There are 7 hidden switches. A switch that is on adds its own fixed numbers to the row, and there is some noise. The rows also spread widely along 11 directions, which tell nothing about the answers.
Known rows, each followed by its switches (1 for on, 0 for off):
[ 29  -2   3   4 -17 -16  39 -18 -14  36  -1 -31  47 -25   0 -26 -42  28
 -19  28  -8  30  -3] => 1 1 0 0 1 0 0
[ -6 -20   7 -16  31  -3 -26  -6  -7  17 -16   9  -4  44 -17  14 -11  10
   3  -9 -13  -9  -6] => 0 1 0 0 0 0 1
[ 26  -8  -1  30   1   4  -7  -8 -52  52   3 -18   3   8  22 -33  10 -48
 -51 -10  28 -17  -6] => 0 0 1 0 0 1 1
[-19 -31  17   9  43 -16  26 -60 -12  20   8 -11 -11 -12 -13 -13   6   5
  15  15 -18  12 -11] => 0 1 1 0 1 0 0
[-19  20  -5  25  -7 -30 -36 -17 -21   3   8   1  15  -8 -23 -24   5 -16
  38  -7 -36  25 -41] => 1 1 0 0 1 1 1
[  7  -7  17  -3  10  -8 -16 -11  -3  26 -15  24   7   0 -29 -15 -32  -3
  -9  -1   1 -12   5] => 1 0 1 0 0 1 1
[-25  -4  21 -18   5 -25 -11 -35  23  20 -15 -16  19  25 -14 -21 -29  14
  37  17 -34  26 -20] => 1 0 1 0 1 1 0
[-12  20 -12  27   1   6 -31  -7 -19  30   5  -7  -2 -16 -19  -7 -27   8
  18   0 -20   1 -15] => 1 0 1 0 1 1 1
[-24 -18  35   5   1 -35  -7 -28  11 -12  22 -57  -7  11  15 -34  42 -34
  15 -17 -13   7 -12] => 0 0 1 0 0 0 1
[ 21  16   1  21 -44  -8  -5   7  -2   2 -25 -23  18 -24   3 -39   4 -19
  -4   5 -11  22  31] => 0 1 1 0 1 0 1
[ 22   2  11  30 -41 -33 -14  -8 -19  27   7  -5  25 -53 -16 -25 -32  26
   3  30   7   2 -16] => 0 1 0 1 1 1 1
[-13   1  13  18   8 -18  -9 -38  12  28 -11  19 -17 -14 -20 -12 -32   9
  23  31   1  -4  -8] => 0 1 1 1 0 1 1
[  7   1   3 -14  38  -1  27 -10  12 -16  42 -15  -8  25  13   7   0   0
   3 -12   5  -8   5] => 1 1 0 0 0 0 1
[ -6 -35  34 -26  27 -22 -28 -16  24  14 -16   0  22  28 -31  -3 -10  29
  11  -3 -11 -11  -1] => 0 1 1 1 0 1 1
[-15   8  -7  13  39  34   9 -29  20  16  21 -11 -12 -21 -42  -8  11 -20
   5 -28 -12  13 -10] => 0 1 0 0 1 1 0
[-14 -15  19 -11  12  -5 -19 -13  21   7 -11 -10   6   4 -27  -9   5   4
   5 -20  -8  -5  -3] => 0 1 1 1 0 0 0
[ -4  11   9   3 -18 -13 -38  -7  11   6   8  11   0 -14 -23 -15 -10  -7
  13 -10  -2  -1 -11] => 0 1 1 0 1 1 0
[ -4   1  13  -4   2 -14  15 -19   7  -2   3   9 -25   9  18  -4 -16   5
  28  26   3  -3  21] => 1 0 0 0 1 1 0
[-10  18   1 -11  30  18   1 -12  40 -10  26   6 -23  15  -6   5   0 -21
  11 -23  17  -5  -6] => 0 1 1 1 0 0 0
[-10  39 -31  25   5  18  -2  -3 -12  25   8 -18  -8  -2   2  11 -46  29
  34  20 -23  16  -5] => 1 0 0 0 1 1 1
[ 17  -6  18   2   2 -14  -7 -16 -17  26  -4  35 -16   6  -4  -3 -42  10
  -6  22  14 -24  10] => 1 0 1 0 1 0 1
[ -6  -3  -2  -5  30   5   0  -3  -7   6   3 -16  24   9 -22  -2  -9  24
  28  -4 -29  18 -16] => 1 0 0 1 1 0 1
[  4 -14   1  21  28   2  25 -29 -33  25 -22  12 -21 -10  -1 -12 -13  -7
  -5  22  -3  -6  32] => 1 0 1 0 0 0 1
[ -7  13  20   8   7 -31 -21 -21   9  -5  35  32 -15 -14 -11  -6 -26  -8
  19  -1  14 -19 -23] => 1 0 1 0 0 1 1

New rows, each followed by its switches (1 for on, 0 for off):
[ -3  10  -4  40 -22 -23 -18 -14 -24  20 -18  23 -40 -10  16 -11 -12 -15
  14  36  22 -18   7] => 0 1 0 1 0 1 1
[-14  13   2  -6  16  -3  -8  -3   4 -14  29 -17 -16  28  18   7  -3   6
  37  -4 -17   0   1] => 1 0 1 0 1 0 1
[-35   3  11  17  11  14 -28 -27  15  30  -9 -11 -19 -12 -37 -26  12 -26
  23 -12 -14   3 -18] => 0 0 1 1 1 1 0
[-15  22 -10 -18  23   0 -14 -14  28   3   8  16  -6  35  -5  19 -43  34
  45   9 -18   6  -9] => 1 1 1 0 1 1 0
[-16 -15  34  12 -34 -32 -47 -18  15  18 -14  -5  -1 -31 -46 -24  -7   5
  20   2 -21  -7  -4] => 0 1 0 0 1 1 1
[-13 -19  -6  -9  47  18  -8  -8 -22  36  -7 -44  -9  57  19  16  -4  22
   1  -5 -17  -6   4] => 0 0 1 0 0 0 1
[  8   7   4   6  14   6  10 -14   8  -5  43   4 -21  -6  15  -4   7 -13
  -1  -3  29 -14  -1] => 0 1 1 1 1 0 0
[ 18  -5   1  19   1 -10  25 -15 -26  28  -3 -24  32 -36 -15 -26 -22   8
 -14  14 -11  16   5] => 1 0 0 0 0 1 1
[ -9  48 -26  26   8  21 -19  11  -4   1  13   1  11 -14 -18 -14  -7 -13
  33 -17 -16  22 -18] => 1 0 1 1 1 1 1
[-13   6 -15   7  36  25   7 -23   5  14  -4  17 -21  -1 -29  10 -16   3
  14  -1 -15   9  -2] => 0 1 0 0 1 0 0
[-12   4 -12  17  17   7   1 -16 -24  35  -1 -14  13 -32 -35  -3 -25  17
   4  -4 -21  10 -15] => 1 0 0 0 0 1 0
[  6 -13 -21   6  52  15  24  -2 -44  16   4 -17  -6  11  11  21  -7  33
   7   6 -11  -5  25] => 1 0 0 0 0 1 1
[-23  19 -13   6  35  12 -28  -4  -9   9   0   9 -12  34 -11   5  -9  -8
  34 -16 -30   8 -17] => 1 0 1 0 1 0 1
[ -4 -16  19  17  -6  -6  -4 -28  -9  37  -7 -25 -21   3  14 -37  20 -49
 -26  -5  18 -15   7] => 0 0 1 0 0 1 0
[-25 -27  25  17  12 -21 -20 -35 -23  40   9 -14 -19 -19 -11  -6  -6  16
   6  13   7 -25 -20] => 0 0 1 1 0 1 0
[-19  36  -9  36 -40 -23 -27  -6 -20   3  -4   6 -15 -36  -4  -8 -33  12
  44  27 -25  12 -12] => 1 0 0 0 1 0 1
[-20   4 -18  21  29   2  -5  -7 -17  -4   3  -3 -24 -10  -7  16   9  20
  40   7 -15   2   7] => 0 1 0 1 0 1 1
[ -9 -13  14 -20  27 -11  -1 -20  13  16   9  -8  16  24 -14   4 -19  22
   6   2   0   1 -30] => 0 1 0 1 0 0 0
[  9  -4  23  -8  -1 -20   5 -10  32  -7  19 -32   1  34  35 -22  13  -6
  20  12   7   1  16] => 0 1 1 1 1 1 1
[ 18   5  15   6 -22 -22   3  -5   0  -4  37 -20   5 -25  23 -20   0  -4
  -1   7  22  -2   8] => 0 0 1 0 1 1 0
[-13   0   8  12 -13 -17  -2 -12  15  -2 -19 -32 -13 -11  -1 -15   4   4
  30  13 -23  12  30] => 0 1 0 0 0 1 1
[ 17 -13  28 -29  -6   1  -4   1  30   7 -11  -5  11  32   9 -21  -3 -11
 -14  -3  19 -10  22] => 0 0 1 1 1 0 0
[ 12  -1 -24  22  17  21   0  -4 -36  52 -29  -9 -14  22  10   0 -11  -8
 -19  10   1  -6  22] => 0 1 0 0 0 1 1
[ 10 -23  13  10  17  -2  37 -25   4   6  11 -32  -8 -21  11 -22  25  -3
 -10   4  15  -3  38] => 0 1 1 1 0 1 0
[ 12  16   2  23 -17 -23  12 -14  -2   9  -6   2  18 -48 -24 -23 -32   6
   8  19  -9  18   6] => 1 1 0 0 0 1 1
[ 16   0   2  12   7  10   1 -14  -4  41  -1   2  10 -30 -33  -4 -41  18
 -28   1   6  -8  -1] => 0 1 1 0 0 0 1
[  6 -29  22 -13  -2  -3  -6 -10   8  44  -8 -73  21  39   2 -16  -6  18
 -18  -3 -23   4   1] => 0 1 0 0 1 0 1
[ -2 -23   5  -1  41  10  32 -34  -9  35 -15 -24   3  26  -5 -18  -2 -18
 -15   4 -11  13  -1] => 0 0 0 0 0 0 1
[ -5 -11  19  -5  15   3  -9 -18  18  15  22 -28  -7  30   7 -16  18 -23
  -7 -16   9  -9 -13] => 0 1 1 1 1 0 0
[  2   0  -4   1  23  -2 -12 -14 -15  23  10  15  15   2 -27   0 -20   8
   3  -5  -8   2 -20] => 1 1 0 0 1 1 0
[ 20 -11  14   8  10  -2  10 -21   6  33  -6   4  27 -38 -40 -19 -35  17
 -23  10   7   0  -5] => 0 1 1 1 0 0 1
[ 11  -3   7   1   9 -15  -1  -6 -12  12  -2 -11  44 -15 -23 -22 -15   8
   0  -5 -18  17  -6] => 1 0 1 0 0 1 1
[ 12  33 -11  43 -12 -16  13 -22 -15  24  20  -7  18 -52 -11 -35 -34 -13
  -1  17   2  21 -22] => 1 1 1 0 0 1 1
[-16  24   2  25 -13 -13 -43 -15   3  22  11   7 -12   7  -6 -13 -21 -15
  22   5   0  -1 -45] => 0 1 1 1 1 0 1
[-19   9   8  15  24   8  17 -28  25  -3  37 -32 -35  -5  -9  -8   8 -23
  11 -16  -9  -4  -5] => 1 1 0 0 0 0 1
[-16  -7  16  20  -9 -14 -38  -7  -6  15  16 -53   7 -14 -14 -22  26 -12
   2 -31 -17  -5 -14] => 0 1 1 0 0 1 1
[-42  16  -1  23  27 -28   3 -51  -8   3  32  22 -36  -8  14   8 -25   9
  52  35   6   4 -55] => 0 0 1 1 0 0 0
[  1   2 -12  30   4   0  -7  -6 -40  32 -29  19 -21 -43 -20  10 -44  41
  15  30 -11 -13  35] => 1 0 1 0 0 1 1
[ 20 -15 -14  -9  28  20  -5  21 -19  10 -11 -13  -1  41  13  12  15   7
 -12 -17   2 -15  40] => 0 1 0 0 0 1 1
[ -9 -29  27  -9  24 -14 -12 -31   5  17 -20  44 -16 -13 -51  -3 -17   3
  -2  -2   1 -26  13] => 1 1 0 0 0 1 0
[ -5  -5   7  16  -3 -11  -4  -9 -20  14   8 -44  -4   8  20 -18  19 -14
   6   0 -14  11  -6] => 0 0 0 0 1 0 1
[ -9 -12   5 -20  62   0   7 -24   7   8  37 -23   7  42  -2  11   3   9
   7 -24  -7  -5 -16] => 1 1 1 0 0 1 0
[-20 -23  31  -3   2 -35 -27 -32   0  35  -6 -16  16  23 -15 -17 -18  12
  17  16 -19   5 -36] => 0 0 0 0 1 1 1
[  4  31 -23  41 -12  14   0   5 -16  17  10 -29 -11 -34   6 -11 -13  12
   8   7   2  -1  23] => 1 1 1 1 0 1 1
[-23  11  13  30   5 -21 -21 -38  18   8  23   9 -32 -22 -22 -16  -7 -28
  25  -3   1  -6 -24] => 0 1 1 0 0 1 1
[ -2 -17  21  -4 -17 -24 -66  17 -23  30 -11   2  25   1 -33  -3 -25  39
   6  -2 -14 -21 -19] => 1 0 0 1 1 1 1
[  0   8  11   0  32   2  32 -37  15  20  43 -19  11  -5  -7  -5 -43  19
   8  12  -8  13 -30] => 1 0 1 0 1 0 1
[  9   1   8   5   8  -2  13 -15  -1   7  14   9 -16 -28  -4  -7 -18   1
  -8   4  20 -18  24] => 1 0 1 0 0 1 0
[  8  17  10 -11 -18   0 -25 -16  27  66  -4   3   7  25  -8  -1 -86  25
 -19  19  18 -22 -20] => 1 1 1 0 0 1 0
[ 23 -15  11  -2 -16 -15   9  -2   0  21 -19 -23   4  31  32 -19 -10  -4
 -17  23  18 -10  26] => 0 1 0 1 0 0 1
[ 31   1   2   1  -8  11   6   8   3  29  -2 -21  12  -3   7 -12 -24  12
 -33   4  22 -14  24] => 0 1 1 1 0 0 1
[ 10  11  11  21   0 -15  -6 -24   6   8  -4  31  -3  -7 -13 -39  -7 -38
   7   8  10   1   0] => 1 1 1 1 1 1 1
[ -4 -18   8   0 -14 -10 -47   2 -34  46 -45  10  20  -4 -25  -3 -29  28
  -9   5  -4 -16 -10] => 0 0 1 1 0 0 0
[ 10  -4  -8   1  22  -1   5  -2 -10 -10  -3   6  13  -9  -8 -12  17   0
   9  -8   2  11  21] => 0 1 1 1 0 1 0
[ 29  29 -35  40   9  30  15  -2 -38  20 -20  33   1 -41 -24 -23 -13 -29
 -20  -3  -3  18  29] => 1 1 1 0 1 0 1
[-20   4  -9  12  35  -8   9 -26  -6 -23   2  34 -26   8   1  -5  21 -32
  34  -1   1  11 -11] => 0 1 0 1 0 0 0
[ 12  -5   2 -25  16   2   9  -1  10  12   8  -4  11   0 -15  29 -55  63
  -2   7  -3 -13  13] => 1 1 0 0 0 0 0
[ 13  11 -10  12  -5   9 -25  14 -19  14 -31  44  -3 -26 -45  -2 -30  -2
 -14 -11  -2 -13  24] => 1 1 0 0 0 0 1
[  3  19 -24 -15  12   8 -14  30 -15 -20 -21   1  25  37   0   2   2  -1
  21 -21 -27  21  19] => 1 0 0 0 0 0 1
[  8  16 -19  -1 -13   2 -36  24 -30  47 -12 -18  20  39  27   5 -44  32
  -6  10   9 -15  -9] => 1 0 1 1 0 1 0
[  3  18  -5  -3   7  30  -8  -2  26  14  -6   4   9 -14 -35 -10 -19  -5
   0 -15  -5  14  12] => 0 0 1 0 1 1 0
[-12   1 -19  40  12  20  12 -22 -39  46 -12 -30 -39 -17   9   0 -16   4
  -3  20  -6  -5  11] => 0 0 0 0 0 0 1
[  2   6  -2   5   6   4  24 -19  -4  22 -10 -11   4 -15  -6 -11 -32   7
  -4  11  -5   9  14] => 1 0 1 0 0 0 0
[-11  -6   0  23  39  -9  24 -31 -23  19  38 -18  -3 -21  -1   4 -19  25
  22  17   0  -6 -25] => 1 0 0 1 0 1 1
[  8   4   5  10   9   5  -4  -2  -2  34  31 -33  -3   5  13  -6 -17   7
 -13   3  26 -22 -11] => 0 0 1 1 0 1 1
[  3  -4  -6  12   6   8 -24   2 -20  22 -21   8  -9  -6 -22   6 -13  24
  12  11 -12  -7   8] => 0 1 0 1 1 0 1
[-16   1   7 -16  20   8 -27 -20  10  49 -13   6 -10  49  -8   8 -50  20
   9  13  -8 -14 -10] => 1 0 1 0 1 1 0
[ -2   5  -4  -1   3  -5   1   4  -6 -16  -5   7   1   1   7  -6  15 -18
  13  -6   2  10  18] => 0 0 0 0 0 1 0
[-12   5   0  19  31   4  18 -34  -3  23  16  15 -18 -20 -15   5 -39  13
  17  23   9   0 -29] => 0 0 0 1 0 0 1
[ 29   5  -7   9  20  19  20   2 -18  28  10   7  17  -3   0 -12 -25 -12
 -31   0  30  -3  -9] => 0 0 0 1 0 0 1
[-10 -17   9   6  28 -10  -1 -42  -5  38  -8  -6  12  17 -12 -20  -8   1
  13  16 -10  15 -22] => 0 1 1 1 1 1 0
[ -2  22 -18  29  18  13  21 -20 -15  32  24 -24 -10  -5  15  -5 -28  15
  19  27  -4   7 -17] => 1 0 0 1 1 1 1
[-21  34 -12  35 -25   2 -31 -12   1  11  15 -11 -43 -20  10  -6  -4 -16
  28   6  -1  -5   1] => 0 1 1 0 1 1 0
[ -6 -26  15   5  16 -26 -24 -19 -32  20 -17  18 -18  15   6  -2   2  -1
   7  11   3 -21  12] => 0 0 1 0 0 1 1
[ 14  13   6 -10 -37 -15 -35  23  -5   6   5  25 -16  15  35  11 -31  24
   9  23  33 -28  12] => 0 0 1 1 1 0 0
[ -3  16   3   7 -16  -4  -4 -19  25  28  -4  10   6 -33 -32  -7 -59  34
  23  29  -5   5 -10] => 1 1 0 1 1 1 0
[-25  16  -9  15  -6   1 -12 -14 -12  22   7 -26  -7 -18  -8   0 -21  26
  36  14 -28   8  -9] => 1 0 0 0 1 1 0
[ -4  -5  -8  24  26   8  -4 -16 -33  22  -3  -1 -34   6   1   4  -5   5
   8   9 -13 -14  21] => 1 1 1 0 1 0 1
[-28  11 -10  23  -4 -25 -28 -31 -24  27 -43  29 -11  15 -15 -17 -17 -11
  42  28 -34  23 -12] => 1 1 0 0 1 1 0
[ 10  18  -1  13 -23 -13 -25   7   1   8 -24  25   6 -23 -30 -19 -27 -10
   5  -2  -5   1  12] => 1 1 0 0 0 1 1
[  1  -8   5   2  25  -8  -6 -18 -22  12 -14  27  15 -19 -39   1 -33  29
  22  11 -26  10  -1] => 1 0 1 0 1 0 1
[-16 -20  -1  10  36  14   0 -15 -29  38 -11 -26  -7   7 -12  -7  12  -1
  -5 -11  -5 -10   4] => 1 0 0 1 0 1 0
[ 10   8 -17   6   7  15   7  14 -21 -15   3  18  -4 -41 -15   9   6   5
  -2 -17   6  -1  28] => 0 0 0 0 0 0 0
